The rows come from 5 hidden closed curves, with some noise, and rows from the same curve form a group. Each curve winds through 8 dimensions. The rows are also pushed far along 5 directions, which tell nothing about the answers.
(in the rows, 128 means zero)
Some rows, each with its group after it:
[142 168 168 106 147 151 146 146 128 109 172 129  96 116 116 189 145 140
 115] | (3)
[133 176 137 118 130 100 109 161 109 113 167 170 147 133 128 112 128 116
 151] | (2)
[114 131  69 176  95 138 107 158  84 162 169 113 190 128 175 135 155 120
 180] | (2)
[119 139 189 119 125 187 136 135 159 140 125 162 102 132 151 115  83 159
  97] | (4)
[112  84 141 121 131 159 125 108 125 153 131 128 129 134 142 135 101 148
 105] | (1)
[128  94 186 128 128 162 134 116 137 164 133 139 126 124 153 146 109 157
 127] | (0)
[131 158 157 131  90 109 160 140 158  85 157  78 198 121 102 165 151 121
 138] | (1)
[ 93  49 144 163 108 125 112 135 156 151 173  99 165 156 176  70  83 144
 130] | (2)
[110 124 102 138 134 113  96 137  97 129 195 165 156 148 164 104 103 116
 136] | (1)
[143  96 102 136 139 149 113 102 140 185  69  89 115 117 146 127 123 130
 133] | (1)
[134 108 108 129 140 100 120  97 143 107  78 112 112 125 100 102 128 103
 129] | (3)
[110  72 141 139 149 167 118 125 152 153  84 118  87 139 147  73 105 147
 102] | (4)
[132 115 104 135 103 131 133 119 126 131 157 137 220 121 124 136 140 123
 162] | (2)
[124 138 116 133 133  46  94 125 123  98 140 112 129 149 130 105 119  92
 139] | (2)
[118 128 158 137 139 220 129 143 145 147 152 127 113 123 167 157 106 160
 104] | (1)
[135  73 111 115 136 136 129  85 161 131  62 110 130 135 115 135 105 152
  95] | (4)
[122 110 136 117 168 157 114 114 135 125  99 159  62 135 141  86 112 133
  67] | (4)
[140  95 110 134 134 131 131 107 155 144  56 123 112 129 119 114 109 139
 128] | (2)
[147 165 185 108 133 135 128 129 161 104 135 154 129 123 110 158 135 138
 124] | (2)
[133 117  84 157 113 158 103 126 126 139 103  93 176 113 131 165 151 130
 168] | (3)
[136 172 117 138 124 139 151 132 150  70 127 118 139 122 107 184 155 120
 126] | (3)
[113  99 139 149  99 114 142 158 141 136 189 126 195 139 140  97 110 139
 157] | (2)
[123 145 129 115 157  85  71 132 104 122 133 155  80 145 156  63 117 104
 112] | (0)
[136 163  63 121 130  78  96 110  90  86 107 155 132 124 114 125 132  95
 137] | (0)
[116 108 131 149  92 197 125 135 124 190 156 161 189 118 166 113 109 151
 156] | (3)
[123 111 136 117 124  62 107 107 141 101 101 114 141 143 123  80  86 111
 117] | (4)
[121 109 171 136 130 181 151 131 146 130 155 121 137 125 132 186 114 157
 122] | (4)
[118 103  79 146 124 131 105 115 114 125 121 142 159 140 156 126 107 134
 135] | (4)
[136 114 113 129  92  60 134 110 166  86  97  77 208 125  75 105 146 106
 144] | (4)
[136 157 157 106 153  84 106 162 136  95 182 146 121 150 124 121 109 130
 128] | (1)
[153 105  91 160 119 146 143 114 160 141  83  74 159 111 124 174 159 138
 152] | (3)
[102  98 122 163  96 128 107 135 141 163 148 132 184 151 179  63 101 121
 140] | (1)
[117  79 121 131 105 140 121 115 114 204 158 134 185 138 161 113  99 139
 147] | (3)
[119 132  43 157 157 138 100 128  46 109  99 147  60 113 148 148 165 113
 138] | (1)
[161 207  88 107 142 139 151 120 105  63  97 167  83  94  65 208 184 120
 124] | (4)
[111 109 134 135 170 172 116 149  95 179 114 129  14 132 171  98 119 141
  96] | (2)
[121 101 136 138 141 142  82 127 128 190 107 126 100 139 177  74 112 129
 125] | (0)
[141 191 102 110 138  63  98 129 112  73 104 137  99 135 106 133 149  95
 132] | (0)
[ 98 131 187 102 130  96  90 145 128 132 175 149 127 162 150  54  77 117
 101] | (3)
[146 131  73  96 148  36  95 101 101  93  85 131 103 127  91  85 133  95
 125] | (0)
[142 148 128 134 102 128 142 114 147 133 118 123 183 127 138 166 128 128
 137] | (4)
[114 134 155 130 128 165 124 140 106 125 168 164 112 127 142 173 100 152
 141] | (0)
[137 121 141 104 176 130 120 116 129 137 113 117  58 120 134  87 115 114
  90] | (1)
[138 145 137 143 110 136 146 139 127 131 138 129 151 116 129 152 162 128
 160] | (0)
[124 138 153 116 143 156 105 141 117 122 169 183 106 129 144 118  94 144
 117] | (3)
[136 116  93 108 151  90 127  97 128  76  95 142  95 132  95 132 110 122
 111] | (2)
[105 124 140 109 123  83  96 135 135 108 178 124 152 155 122  84  87 114
 116] | (0)
[153 155 138 126 124 122 124 136 126 141 139 139 155 119 125 159 159 127
 151] | (0)
[134  91 140 123 113 134 167 119 146 140 134 120 150 122 103 160 136 156
 136] | (1)
[127 144 212 100 121 118 140 139 143 110 195 139 152 132 108 172 102 142
 124] | (0)
[142 112 119 108 146 138 130 118 143  98  97 120 112 123  98 156 124 153
 110] | (3)
[126 151 162 118 126 152 145 135 151 127 152 124 137 140 120 185 111 140
 121] | (2)
[144 151 157  96 119  76 128 122 156 100 161  98 179 130 103 132 113 113
 128] | (1)
[148 170  96 146 119 158 174 116 138  89  84 129 110 100 100 185 181 122
 132] | (2)
[132 144 144 112 151 172 145 105 135 129  95 123  51 119 116 176 128 133
  94] | (4)
[149 148 122 122 108 109 140 143 136 121 153 135 196 128 104 178 144 140
 166] | (1)
[141 102 144 121 141 137 161 105 180 109 102 115 124 133 101 162 119 144
 107] | (3)
[133 112 130 136 107 163 138 135 124 140 136 119 189 113 130 154 141 152
 149] | (1)
[148 160  96 132  95  98 119 134 102 143 145 134 200 115 114 161 157 112
 192] | (3)
[115 159 104 137 110  66 118 134 128  51 141 107 158 136 100 111 141  89
 141] | (4)
[119 142 160 121 150 156 146 126 140 110 114 144  49 125 130  98 125 122
  81] | (2)
[109 186 181 125 128 149 128 165 109 115 231 155 114 131 142 159 129 119
 136] | (0)
[119 149  95 145 157  99  81 143  87 120 137 119 116 135 166  88 141  84
 133] | (1)
[144 170 156  91 117 114 154 120 138 121 148 154 135 129 107 173 116 134
 119] | (3)
[116  84 174 131 136 167 150 108 174 151  91 107  80 128 140  80 110 141
  84] | (2)
[148 183 108 138  96  81 129 145 120 106 154 118 197 121 105 174 173 104
 184] | (4)
[122 162 141 143 111  86 119 141 144 104 131 112 153 141 138  97 132  99
 137] | (4)
[115  84 169 112 152 107 104 128 126 146 123 144  76 136 140  35  83 128
 110] | (4)
[148 162 143  90 148 106 157 114 125  65 125 157  98 114  73 162 141 122
  98] | (0)
[153 164  88 147 121 190 143 146 128 156 110 128 150 108 121 207 189 147
 164] | (0)
[120 151  77 140 139  81 127 137 110  47 142 133 101 139 116 143 139 108
 126] | (2)
[100 100 153 114 147  91  72 133 110 121 151 157  79 158 157  58  67 134
  99] | (1)
[141 127  76 126 158 116  93 132  78 158  91 153  79 126 150 106 132 128
 134] | (3)
[120 144 175 118  87 157 165 128 161 112 188 122 202 120 109 167 122 139
 128] | (3)
[121  91 149 140 120 207 154 115 126 181 120 143 110 105 149 122 118 156
 128] | (0)

New rows. What belongs after each?
[129  91 198  97 124 135 146 105 191 130 108 101 130 128  91 104 107 148
  85] | (4)
[121  96 109 170 126 174 134 131 129 146 136 128 138 122 158 131 155 138
 140] | (2)
[129 160 142 114 134 166 133 126 121 106 121 168  88 117 119 163 106 144
 119] | (4)
[123 131 172 112 155 118 104 137 135 117 127 161  88 147 145  93  89 136
  95] | (4)
[113 109 129 154 119 203 136 143 102 156 131 151  82 112 153 157 135 168
 135] | (1)
[103 124 118 137 139 156 104 147  92 130 193 189 119 140 169 100  90 135
 124] | (2)
[144 141  48 144 133 118 110 137  87 128 120 169 120 119 134 137 141 127
 170] | (1)
[124 134  67 151 120  99  98 129  69 126  98 130 130 110 145  82 154  94
 156] | (1)
[104  72 179 111 130 152 144 108 173 119 118 119 109 137 122  80  75 150
  78] | (4)
[129 148 142 136 158 191 153 121 127 119 103 154  29 109 135 138 146 130
  91] | (2)
[141 128  91 157 118 184 141 122 122 147  87 127 133  98 119 156 172 132
 148] | (4)
[139 162 163  91 143  69 107 129 154 102 161 128 149 146 119  95  97 101
 110] | (1)
[133 146 118 148 141 118 105 166  91 138 143 127 108 122 150 117 158 119
 163] | (1)
[120  67 135 132 137 128  92 128 138 170 162  95 181 137 170  73  87 132
 131] | (1)
[140 189 113 121 151 170 150 142 108  86 152 157  82 110  97 217 178 132
 126] | (4)
[121 100 136  94 172 162 118 109 127 116  83 120  30 123 122  99 102 147
  54] | (3)
[132 126 159 102 105 107 143  93 171  93 149 129 200 127  93 142 107 121
 121] | (2)
[123 174  78 158 125 107  98 151  74 116 162 156 140 136 166 153 132 103
 177] | (4)
[145  86  84 135 139 109 106 112 120 159  78  70 143 121 129 141 140 128
 150] | (1)
[138 145 205 101 129 207 171 129 163 154 154 148 113 126 131 215 105 177
 107] | (4)
[123  50 115 130 122 158 126  95 137 201  68 101 138 119 144  60 120 138
 117] | (2)
[116 161 188 109 149 162 154 135 134 109 176 165  89 138 128 153 123 127
  78] | (1)
[113 128 115 129 139 107 107 140  64 110 158 173  68 125 138 110 130 126
 132] | (1)
[109  97 153 150 146 145 125 143 129 146 161 121 119 138 162  97 129 123
 118] | (4)
[114 106 100 146 146 142 129 123 121 129 113 135 103 137 154 112 119 130
 117] | (4)
[129 178 151 135  86  88 138 149 154  86 173 108 219 146 125 191 124 125
 165] | (4)
[131 116 108 135 108 189 131 133 113 195 120 130 164 117 146 158 128 155
 150] | (2)
[117 192 114 157 121 111 109 190  90 101 195 154 142 138 156 131 155 112
 164] | (2)
[127 159 171  78 142  95 130 127 125  83 149 152  93 126  97  97 119 118
  88] | (2)
[126  84 149 108 191 119  82 123 109 162 112 110  37 136 154  88  99 129
  96] | (1)
[150 155  79 159 136 153 107 122 102 139  91 158 125 108 145 152 174 115
 166] | (2)
[119 129 175 124 109 116 104 163 152 149 197 122 191 151 141 115 115 139
 146] | (0)
[128  72  98 126 159 117 126 120 105 153 119 124  88 130 146  82 126 132
 110] | (3)
[132 119  73 138 120  81  87 106 125 141  72 125 145 141 147  70 122 104
 137] | (4)
[116 119 134 135 129 104  95 142 144 136 180 126 151 157 163 102  92 122
 133] | (1)
[104 100 192 112 141 139 145 112 152 137 153 129 117 148 136  94 103 126
  73] | (1)
[123 127 138 132 155 125  93 143 110 136 132 172  98 142 167  87  99 129
 118] | (4)
[124 122 176 120 121 175 140 141 151 131 174 157 163 132 128 157 107 161
 114] | (0)
[151 122  84 150 100 142 158 122 143 119 130 120 195 110 116 182 152 144
 162] | (3)
[138 169 127 114 109  74 144 110 160 100  88  97 151 142  96 151 138 103
 123] | (3)
[147 154  75 158 114 199 121 137  95 188  83 113 143  98 148 193 183 137
 176] | (3)
[152 155 141 103 159 140 129 131 121 115 121 114  88 114 107 202 141 140
 122] | (1)
[136 126  88 153 113 121 123 135 106 118 180 166 197 121 134 142 149 121
 183] | (2)
[119 204 134 105 129  96 103 138  91  60 177 165 143 133 127 130 123  92
 111] | (1)
[124 139  71 148 160 158 109 144  71 112 120 172  77 119 152 126 146 127
 131] | (1)
[133 130  50 131 130 112 104 123  79 149  95 133 135 123 132 121 140 113
 153] | (2)
[121  80 112 131 137  75 119 128 114 133 151 128 128 141 127  83 124 122
 140] | (1)
[131  62 167 113 139 157 104 119 162 177  91  86 117 127 147  95  81 171
 107] | (1)
[112 131 168 161 109 188 136 147 141 157 210 143 190 137 188 150 121 139
 126] | (4)
[123 134 168 102 172 133 118 131 132  82 122 145  52 131 101 137 112 136
  84] | (4)
[126 118  85 152 113 204 140 103 108 165  89 129 130 102 148 168 142 141
 134] | (1)
[120 173 203  99 147 123 117 153 127  92 184 192  95 141 132 102  99 130
  93] | (0)
[145 140  88 152  85 115 108 119 128 149 118 127 219 118 134 151 138 121
 190] | (2)
[114 124 180 116 148  80 109 144 122 106 198 131 116 149 138  98 118 114
 116] | (0)
[130 155 137 110 119  78 111 124 141  87 144 137 161 140 118  95 125 108
 112] | (0)
[126 104 165  95 167 113 123 111 151 123 112 148  77 153 139  83  87 139
  63] | (4)
[139 163 112  92 135  56 105 118 117  87 126 134 113 132  91 105 128  98
 120] | (0)
[141 156 126 123 150 115 154  99 133  75  66 114  80 119  97 182 160 111
 100] | (0)
[118 131  84 167 111 113 101 143  99 121 140 132 161 120 140  90 151  97
 166] | (4)
[137 124 171 119 100 152 176 114 172 124 146 103 180 118 101 180 135 144
 119] | (4)
[142 131  80 139 145 120 112 120 114 121  58 141 105 127 132 125 134 124
 136] | (4)
[146 150 147  93 144 143 132  99 164 115  55 139  68 130 107 138 112 140
  77] | (4)
[117 150 150 146  96 156  98 167 117 162 204 163 189 138 172 138 105 146
 176] | (4)
[116  99 180 105 116 190 138 116 141 188 131 139 130 121 135 109  99 154
 107] | (3)
[129 141 180 110 146 124 133 135 162 115 145  95 135 138 126 129 124 119
 100] | (1)
[113  91 100 150 120 165 112 105 122 158  87 101 126 120 162 114 115 134
 119] | (1)
[108  57  83 159  97 156 125 104 147 178  77  86 169 127 146  79 110 137
 145] | (0)
[117 105 155 111 101 102 150 101 164 113 138 108 176 137 106 110 103 124
 103] | (1)
[105 142 168 127 108 137 140 157 111 110 217 154 150 130 124 138 105 133
 151] | (0)
[126 133 109 162 110 179 136 116 143 171  87 111 137 129 171 151 129 133
 139] | (4)
[126  76 174  97 124 109 146 110 176 109  98  83 159 134  94 110 103 152
  91] | (1)
[127 188 183 109 130 100 144 146 136  87 188 142 106 139 108 162 136 111
 113] | (1)
[134 169 155 107 141  93 135 145 135  79 180 120 129 128 115 117 129 103
 117] | (1)
[130 139 172  90 182 145 130 112 134  97 100 133   4 128 112 148 126 136
  57] | (2)
[140 125  70 148 122 115 117 110 100 161  64 129 110 115 133 117 156 112
 156] | (1)
[102 108 141 150 146 105  91 163 115 150 145 120  93 154 174  43 115 115
 123] | (2)
[126 123  81 143 158 178 116 116 114 129  76 115  71 118 152 141 133 132
 109] | (1)
[129 106 100 117 108  88 112 124 126 146 102 104 170 136 120  97 114 130
 143] | (2)
